The groups are shells around one centre, one inside the other: the same stretched ball of 7 dimensions in 10 sizes.
(in the rows, 128 means zero)
Known rows, each followed by its group:
61 81 130 132 108 105 181 108 150 93 107 187 135 -> Z_768
73 84 129 136 93 104 175 102 186 86 106 189 139 -> Z_332
83 110 121 89 73 78 170 105 192 58 77 202 108 -> Z_185
139 83 146 134 130 99 140 102 189 110 101 184 125 -> Z_425
70 100 138 159 115 92 160 122 169 116 78 162 118 -> Z_472
93 113 120 158 125 85 185 119 154 110 92 151 127 -> Z_472
86 57 144 112 133 113 171 99 132 98 123 206 135 -> Z_769
67 88 123 137 111 99 192 107 166 90 106 181 137 -> Z_332
101 76 157 112 68 90 132 101 185 85 95 208 107 -> Z_768
121 88 151 171 113 98 135 111 172 128 101 161 125 -> Z_472
105 119 135 123 100 108 110 115 189 104 66 175 119 -> Z_833
146 134 130 166 125 84 128 122 197 126 66 138 114 -> Z_185
111 84 165 130 80 96 104 108 191 107 81 194 103 -> Z_804
141 109 136 111 96 97 120 104 191 92 86 186 118 -> Z_332
124 82 138 90 76 106 142 90 165 72 121 213 131 -> Z_19
80 115 111 136 99 105 167 110 198 87 87 172 142 -> Z_425
112 100 138 141 125 111 132 113 157 119 93 168 130 -> Z_768
120 102 143 113 90 84 134 108 185 90 80 190 104 -> Z_332
76 88 141 145 139 103 159 118 151 119 87 173 123 -> Z_833
69 69 145 122 69 87 180 101 145 79 118 203 118 -> Z_19
102 98 138 113 100 84 148 107 214 84 71 195 107 -> Z_425
115 88 136 135 114 81 178 106 150 99 110 177 119 -> Z_768
100 48 165 88 74 121 117 87 179 80 117 238 126 -> Z_833
80 114 136 152 95 109 123 120 187 114 71 163 125 -> Z_833
91 111 124 136 126 90 166 116 184 101 75 169 121 -> Z_332
83 71 156 147 94 103 143 107 176 108 101 189 123 -> Z_552
106 81 147 131 59 96 142 97 192 85 111 196 125 -> Z_19
68 124 112 180 109 85 190 124 183 109 81 138 132 -> Z_19
128 74 148 60 68 114 115 86 163 64 115 235 123 -> Z_769
93 44 163 98 109 97 161 95 135 90 121 225 113 -> Z_185
73 92 124 118 77 104 172 102 162 76 111 192 137 -> Z_768
128 84 150 110 142 100 127 106 194 106 76 198 111 -> Z_19
99 100 141 105 44 97 123 101 192 73 91 202 116 -> Z_19
154 93 140 124 135 94 138 100 213 102 90 187 122 -> Z_769
93 119 119 143 67 80 171 111 182 83 93 165 123 -> Z_472
125 72 156 150 111 78 162 105 156 112 114 179 111 -> Z_833
115 109 139 131 105 87 136 114 182 104 75 174 109 -> Z_332
85 114 110 145 113 91 190 112 181 91 92 163 136 -> Z_552
114 114 125 99 80 72 158 104 214 65 72 195 104 -> Z_833
116 88 136 135 139 75 183 108 191 99 89 180 112 -> Z_472
104 61 154 98 71 76 169 92 182 67 112 223 105 -> Z_804
163 93 160 100 100 101 85 101 187 103 85 200 106 -> Z_833
91 85 141 156 135 100 160 113 179 118 91 171 127 -> Z_332
116 38 169 106 113 122 128 88 160 101 129 226 132 -> Z_769
95 125 117 111 115 79 163 115 216 80 53 180 108 -> Z_769
115 85 151 165 134 86 154 115 172 127 91 164 114 -> Z_472
117 55 164 133 131 116 133 101 137 122 122 196 130 -> Z_804
98 71 153 115 93 86 153 100 199 85 92 208 108 -> Z_425
139 91 140 119 106 106 131 98 185 97 105 190 131 -> Z_552
103 85 157 143 75 122 96 105 186 113 98 186 132 -> Z_804
130 105 142 99 96 91 119 105 192 88 75 196 105 -> Z_768
73 112 121 152 111 110 155 116 188 106 82 162 139 -> Z_768
139 71 161 88 92 93 119 93 189 83 98 222 105 -> Z_425
120 108 130 153 149 84 163 116 200 116 73 159 118 -> Z_472
99 106 109 110 137 90 193 106 193 79 86 185 130 -> Z_185
85 106 128 146 82 81 171 111 199 88 85 172 119 -> Z_552
137 91 152 129 126 88 130 109 174 113 86 181 107 -> Z_552
110 80 144 167 157 101 166 114 140 135 108 159 131 -> Z_185
96 86 143 105 78 88 153 103 159 80 100 202 111 -> Z_552
65 107 134 173 122 112 144 125 167 129 78 151 134 -> Z_185
113 69 165 131 129 125 101 105 180 124 92 196 127 -> Z_804
90 54 157 130 119 94 169 102 161 102 111 203 118 -> Z_425
60 55 145 111 59 120 159 90 174 71 129 223 144 -> Z_769
62 99 116 130 102 113 172 105 206 83 91 186 146 -> Z_804
106 86 148 66 78 88 130 98 192 63 78 229 98 -> Z_185
105 121 132 125 80 82 134 113 221 86 60 179 106 -> Z_804
115 80 145 80 94 107 128 95 187 75 94 221 118 -> Z_552
77 90 135 88 70 103 145 100 185 66 90 215 120 -> Z_425
111 83 169 137 103 105 95 112 185 123 75 187 106 -> Z_769
125 96 133 156 160 92 166 113 183 122 89 161 127 -> Z_19

New rows. What belongs after each?
92 55 169 125 102 100 137 103 155 107 106 206 111 -> Z_472
70 115 121 124 103 100 154 115 199 89 66 179 124 -> Z_19
100 77 147 89 67 129 109 93 171 79 112 220 137 -> Z_833
63 93 121 152 82 96 194 108 150 90 118 170 141 -> Z_19
97 77 153 118 148 100 139 111 189 111 70 198 108 -> Z_769
99 50 158 107 99 112 147 93 148 91 127 219 129 -> Z_425
99 96 140 167 119 107 145 116 150 128 101 156 134 -> Z_425
118 87 127 111 87 80 185 94 184 68 116 198 125 -> Z_833
102 105 118 110 72 71 191 101 180 61 102 190 117 -> Z_833
59 80 138 115 67 106 159 103 152 80 109 202 129 -> Z_472
106 94 138 98 82 80 155 101 198 71 84 206 105 -> Z_552
137 72 163 167 128 97 132 108 158 136 111 168 122 -> Z_769
60 78 132 106 69 82 191 99 185 60 100 211 116 -> Z_19
105 94 129 102 112 98 163 104 148 85 103 194 125 -> Z_833
85 77 141 130 144 101 167 110 166 108 90 188 123 -> Z_425
97 84 145 111 77 97 144 102 154 86 106 199 118 -> Z_332
66 68 130 140 115 96 209 103 139 92 127 187 138 -> Z_804
155 114 133 90 92 85 124 100 207 77 79 197 107 -> Z_833
62 92 119 148 95 82 212 107 185 81 103 176 131 -> Z_472
64 65 151 138 126 128 139 108 171 115 97 195 138 -> Z_804
109 93 142 136 93 117 119 105 188 106 97 183 135 -> Z_332
156 80 147 83 120 79 147 93 199 77 93 216 102 -> Z_769
141 97 128 114 131 90 162 101 188 91 97 187 124 -> Z_472
98 77 148 110 81 109 129 97 197 84 99 210 126 -> Z_332
84 71 145 109 96 75 181 101 190 75 93 211 105 -> Z_19
96 107 131 189 141 106 155 123 159 140 92 136 139 -> Z_804
101 120 128 137 143 93 144 122 195 113 55 163 114 -> Z_185
122 97 146 117 88 121 97 103 194 101 89 193 130 -> Z_425
100 90 145 149 119 114 127 111 182 119 89 175 131 -> Z_332
96 109 124 107 104 126 121 105 198 89 81 192 140 -> Z_185
115 94 139 125 70 94 140 100 193 85 102 190 123 -> Z_332
48 102 121 133 93 94 185 115 165 86 88 178 127 -> Z_19
108 84 134 150 132 91 181 106 173 107 107 173 130 -> Z_552
46 105 112 166 118 107 190 116 202 101 85 160 147 -> Z_769
128 93 141 146 128 122 121 107 171 123 103 170 142 -> Z_19
108 89 146 167 130 108 140 115 156 132 100 159 131 -> Z_425
109 54 170 86 78 89 130 93 181 78 100 234 97 -> Z_804
75 96 131 147 114 102 160 112 197 103 82 175 131 -> Z_332
76 60 145 108 119 97 179 100 163 86 106 212 121 -> Z_425
84 96 135 130 92 117 136 109 153 102 101 181 136 -> Z_425
117 115 115 113 109 94 164 106 175 83 94 178 129 -> Z_472
126 114 124 113 124 78 162 110 192 89 74 179 110 -> Z_425
77 82 115 135 126 95 215 101 179 83 115 185 144 -> Z_769
137 130 120 102 105 90 129 107 229 80 60 183 115 -> Z_769
63 75 137 101 103 87 183 103 185 72 88 213 113 -> Z_19
109 87 140 100 71 127 112 93 187 81 108 210 141 -> Z_833
126 90 164 125 105 106 91 112 157 122 83 186 107 -> Z_769
98 81 153 161 124 100 148 116 125 130 107 165 123 -> Z_769
109 108 116 127 114 107 159 104 199 89 94 178 142 -> Z_472
114 83 157 168 91 85 144 110 170 118 105 168 115 -> Z_804
68 122 107 162 140 92 193 123 196 106 70 148 134 -> Z_804
101 89 138 153 80 126 131 102 156 109 125 173 153 -> Z_769
87 99 127 87 85 111 138 100 197 69 84 210 128 -> Z_19
137 76 162 99 91 85 125 98 174 90 97 210 99 -> Z_425
149 122 140 130 107 97 100 112 208 111 67 169 113 -> Z_833
60 57 155 140 127 122 150 108 156 116 105 197 135 -> Z_804
138 76 159 85 120 93 120 100 175 93 85 216 99 -> Z_833
